There are 9 hidden switches. A switch that is on adds its own fixed numbers to the row, and there is some noise. The rows also spread widely along 13 directions, which tell nothing about the answers.
In the rows, 128 means zero.
Some rows, each with its switches (1 for on, 0 for off) after it:
[ 85 167 116 102 184 126 143  98 117 148  93 104 138 127 141 125 159 108
  83 144 110 120 117 178 127 150] -> 1 0 0 0 0 1 0 0 0
[ 89 110 158 128 113 111 108 117 101 106  97 109 110 143 151 164 104 120
  65 127  95 112 124 154 124 141] -> 1 1 1 1 0 1 0 0 0
[143 129  67 121 134 118 152 134 123 141  95 134 123 135 148 153 139 118
  67 148 118 106 149 205 120 129] -> 0 1 0 1 0 1 0 0 1
[110 112 165 125 159 141  87  88 128 127 144 130 133 129 118 132 116  79
  94 148 135 126 107 155 162 178] -> 1 0 1 1 0 0 1 0 0
[143 116 162 129 104  97 110 118 119 127 157 143 113 186 157 104  67  98
  95  66 149  71 145 160 109 158] -> 0 0 0 0 0 1 0 1 1
[ 77 136 121  95 138 133 125 114 105 155 151  96 149 165 144  86 113 123
 108 116 155 156 108 139 106 117] -> 1 0 0 0 1 0 1 1 0
[128  91 101 114 125 118 124 124 138 127 143 113  80 152 149 129 114 135
  85 138 146 129 134 165 105 113] -> 1 1 1 1 1 1 0 0 0
[112  92 129 146 170  94  90 137 152 131 199 138 114 124 178  68 127 110
 131 143 118  85 115 130 104  86] -> 0 1 0 1 1 0 1 1 0
[ 74 100 139 114 129 138 108 144 120 154 143 110 137 106 156 122 125 127
 133 174  82 153 110 107 147  87] -> 1 1 1 0 1 0 1 0 1
[103 101 132  95 121 138 124 135 118 158 145 122 155 136 143 122 117 125
 112 135 117 120 130 142 137 117] -> 1 1 0 0 1 1 1 0 1
[166 132 143 108 166 146 164 117 145 159 115 120  91 111 146 128 150 115
 119 148 116 141 147 124 124 111] -> 0 0 0 1 0 0 0 0 0
[129  92 135 123 110 131 100  67 115  98 144 175 127 145 124 133 113 143
  95 100 140 127 141 175 143 120] -> 1 0 0 0 0 0 1 0 0
[ 66  76 172  85 117 147  68  94  91  88 170 112 122 148 132 182 121 166
 113 135 118 157  84 120 164 102] -> 1 0 0 1 0 0 0 1 0
[130 112 136 154 160 163 119  91 154 108  89 154 121  78 122 118 161 130
 131 163 103 149 108 125 163 129] -> 0 0 0 0 1 1 1 0 0
[108 121 123 115 136 127 136 136 116 159 144 128 128 131 148 103 124 111
 124 151  99 139 134 145 109 130] -> 0 0 0 0 0 1 1 0 0
[ 93 127 152 148 150 124  82 115 120 128 130 130 135 126 166  82 104 112
  99 130 112 139 129 107 143  83] -> 1 0 1 1 1 1 1 0 0
[107 122 111 104 127 147 150 124  98 148  87 119 134 132 150 148 129 147
 100 140  94 138 127 140 125 131] -> 1 1 0 0 0 1 1 0 0
[131 126 119 146 158 129  82 135 181  91 161 128 140  92 129 100 125  80
 122 147 151 135  90 148 149  93] -> 0 0 0 1 0 1 0 1 0
[101  99 102 140 136 123  79 122 139 110 157 157 146 121 146  92 121 129
 124 131 116 110 109 150 133 112] -> 0 1 0 0 0 1 1 0 0
[ 88 123 156 127 149 121 121 123 162 135 159 102 122 120 136  51 134  99
 128 114 146 118 105 139 104 104] -> 0 1 0 0 1 0 1 0 1
[133 122 147 127 145 132 112 117 130 148 155 150 129 117 147 100 115  93
 132 149 115 136 140 129 131 119] -> 1 1 0 0 0 0 1 0 0
[ 72 102 152 116 120 132 104 128 145 114 151  91 120 117 131  89 110 123
 127 124 118 155  90 124 108 108] -> 1 0 1 0 0 1 1 0 0
[157 133 110 106 161 143 135  95 124 169 122 146 108 147 162 106 117 140
 104 128 128 126 160 129 117 144] -> 1 0 1 1 0 1 0 0 0
[121 122  62 131 119 115 141 189 158 166 153 103 120 134 154  74  99  99
 149 162 122 143 108 133  64 157] -> 0 0 1 0 0 1 0 1 0
[126 100 159  96 163 116 129  80 111 145 175 150  84 127 133 143 141 109
 108 171 113 128 146 189 130 135] -> 1 1 0 0 0 0 1 0 0
[ 62 116 116 137 104 121  94 125 102 130 128 114 147 159 146 107  92 120
 102 129 129 144  98 139 126 141] -> 1 0 1 0 1 0 1 1 1
[114 108 125 115 103 148 163 120 134 125 111 116 114 111 118 127 136 137
 134 149 113 178 111 138  98 120] -> 1 0 0 0 0 0 1 1 1
[121 148 145 105 115 155 148 127 146 144  91  78 137 136 122 101 102  99
 108 102 153 150 106 123  99 176] -> 1 1 1 0 0 0 0 0 0
[111 129 112 130 120 132 115 115 142 107 108 125 144 134 136 104 125 130
  92 102 144 122 122 150 113 112] -> 1 1 0 1 0 0 0 0 1

New rows. What belongs after each?
[ 79 144 163 115 115 134 134  95  84 142  94 120 126 131 154 113 115 140
  99 118  87 173 147 121 123  82] -> 1 0 1 0 0 0 1 0 1
[101 133 104 105 151 117 135  97 112 131 132 121  89 146 159 111 150 158
 104 124 122 133 134 168  98  97] -> 0 1 0 0 0 0 0 0 0
[113  80  99 118 112 126 104 106 127 120 144 167  99 129 144 135 119 163
 123 158  98 132 138 160 122 128] -> 1 1 1 0 0 1 0 0 1
[ 82 128 128 103 170 103  95  77  88 148 166 144 112 169 144 140 129 102
  89 154 127 115 132 199 138 174] -> 1 0 0 0 0 0 0 0 0
[104 132 138 123 176 134  80  94 132 134 156 155 146 129 156  75 133 132
 128 121 124 118 126 127 155  98] -> 0 0 0 0 1 1 0 0 0
[126  84 125 113 136 127 117 118 133 136 164 136 101 141 144 115 124 134
 127 130 123 109 121 149 122 138] -> 0 0 0 0 0 1 1 0 0
[104 117  88 116 128 138 112 133 153 128 164 120 137 122 123  70 116 116
 131 142 159 164 109 158 100 101] -> 1 1 0 0 0 1 1 0 0
[103  94 139 105 125 129 105 149 127 172 201 119 135 165 149  62  89 108
 142 123 147 119 124 120  98 145] -> 0 1 0 0 1 1 1 0 0
[127 100 106 128 103 113 101 147 144 117 185 145 112 134 153  94  95 122
 146 141 135 146 124 132  93  95] -> 1 1 0 0 0 0 0 1 0
[152  98 164 130 112 139 143  91 148 121 128 152  97 123 110 107 119 106
 124 126 139 130 138 156 105 163] -> 1 1 0 0 0 0 1 0 1
[114 118 124 139 120 134 131 101 109 125 100 147 126 130 139 118 129 136
 101 130 117 147 139 150 125 117] -> 0 1 0 0 1 0 1 0 0
[102 109 130 136 118 105 101 107 125 119 154 159 132 155 152  79 100 132
 123 120 119 110 132 141  93 151] -> 1 0 0 0 1 1 0 1 0
[111 112 182  91 170 102 147 138 133 167 180 115 111 107 172 118 146 104
 145 160  56  96 128 126 103 116] -> 0 0 0 0 0 0 0 1 0
[117 102 111 120 113 146 133 137 129 142 117 114 116 129 149 102 106 142
 118 140 114 154 124 112  92 123] -> 1 1 1 1 0 1 1 0 0
[154 105 131  90 120 139 192 144 154 165 117  81 133 140 120 119 123 102
  79 112 150 116 137 161  88 148] -> 1 0 0 1 1 1 1 0 0
[ 86 109 160 106 120 135 128 102 134  92 109 108 146 110 117 140 137 140
  98 125  98 137  99 148 108 128] -> 1 0 0 1 0 1 0 1 0
[160 119  77 122 115 131 161  90 149 122 130 139 130 151 129  64 124 154
  89  76 183 140 148 177  69  96] -> 0 0 0 1 1 0 1 1 0
[ 72 101  98 104 148 134  94  89 101 133 150 135 115 157 156 102 135 176
 123 127 126 127 107 138 114 128] -> 1 1 0 0 0 0 1 0 0
[ 97 101 112 108 155 115  84 124 145 114 159 114 133 118 166 138 129 134
 115 131 102  93  85 140 149 105] -> 1 0 1 0 0 0 0 1 0
[145 129 115 120 126 136 143 117 150 141 116 148 132 115 142 103 132 124
 116 129 127 138 155 145 119  95] -> 1 1 0 0 1 0 0 0 1
[119  83 108 138  95  91 102 130 160  88 175 143 141 129 119 120 108  98
 102 127 146 114 114 200 110 116] -> 1 0 0 0 1 0 0 1 0
[118  83 129 134 107 136 117  99 129 114 113 159 147 133 122 127 124 139
  90 127 117 116 138 158 134 141] -> 1 0 0 1 1 1 1 0 1
[137 110 147 118 135 141  96 100 129 124 141 145 168 137 128 120 102 100
  73 109 155 110 138 161 161 121] -> 1 1 0 1 1 1 1 0 0
[ 93 169 140 153 161 135 153 129 130 116  65 101 108  75 165  89 156 132
 130 150  69 176 105  96 104  61] -> 0 0 0 0 0 1 1 1 0
[ 91 111  58 124  98 110 143 152  89 150 112 135 152 151 167 121 119 161
  88 132  92 139 150 165 100  79] -> 0 0 0 0 1 1 1 0 0
[139 111 113 151  83 121 130 121 131 114 112 161 145 146 152  62  94 147
  86  75 138 124 171 144  92  65] -> 0 1 0 1 1 1 1 0 1
[125 129 120 143 133 107 137 129 148 124 115 134 117 119 149  91 127 112
 104 128 113 130 144 153 103  97] -> 1 0 0 0 1 1 0 0 0
[112  90 149 130 128 126 100 107 129 117 134 149 107 115 148 141 128 134
 126 145  76 117 119 132 141 138] -> 0 0 1 0 0 0 0 0 0
[129  99  33  92 110 127 147 146 172 123 145 121 164  92 109 148 140 127
 105 168 119 147 105 217 105 118] -> 1 0 1 0 0 1 0 1 0
[104 134 120 149 135 126 133 136 125 144 126 121 107 135 150  73 113 107
 138 157 121 165 117 107  73 143] -> 1 0 0 1 0 0 1 1 0
[ 46  88  78 149 111 113  62 113  85 114 146 151 125 161 172 108 103 175
 124 154 100 154 101 124 121 119] -> 1 0 1 0 1 0 1 1 0
[161  96 166 112 152 143 105 100 153 131 167 146  96 111 149 123 121 126
 140 127 116 121 133 116 154 111] -> 0 0 1 0 0 0 0 0 0
[ 96 107 116  95 134 159 126  95 134 159 138 145 142 142 122  93 136 157
 143 144 127 146 126 133 115 170] -> 1 0 0 0 1 1 0 0 1
[179 125 133 135 124 149 167 109 111 154  79 144  85 147 156 117 107 136
  92 123 135 148 178 114 105 126] -> 1 1 0 1 1 1 1 0 0
[158 128  89 114 147 139 139 126 164 146 141 138 140 118 141 101 129 113
 126 140 152 128 126 146 116 128] -> 1 1 0 0 1 0 0 1 0
[134 114  82 131 147 126 103 114 137 132 126 146 127 125 163 112 121 132
 100 125 125 103 124 155 134 116] -> 1 1 1 0 0 0 1 0 0
[170  67 104 107 109 132 112 107 156 135 180 167  96 143 145 110 108 158
 126 119 141 117 156 145 112 106] -> 1 0 1 1 0 0 0 0 1
[ 94  93 135 136 125 114 124 132 155 119 155 131 139  95 132  90 145 116
 128 147  95 139 119 151 107  83] -> 0 0 0 0 1 0 1 0 0
[ 95 138 130 144 164  97 108 104 105 131 110 142  92 142 192 109 140 147
  97 127  93 107 143 127 126  83] -> 1 0 0 0 1 0 0 0 0
[ 93 127 137 108 156 116 168 118 127 177 137 115 113 135 145  68 147 119
 108 153 106 137 155 152  74 113] -> 1 0 0 1 1 1 1 0 1
[ 86 106 165 138 183 119  94 105 165 108 160 114 120 101 131  84 153  92
 121 138 122  96  82 154 141 124] -> 0 0 0 0 1 1 1 0 0
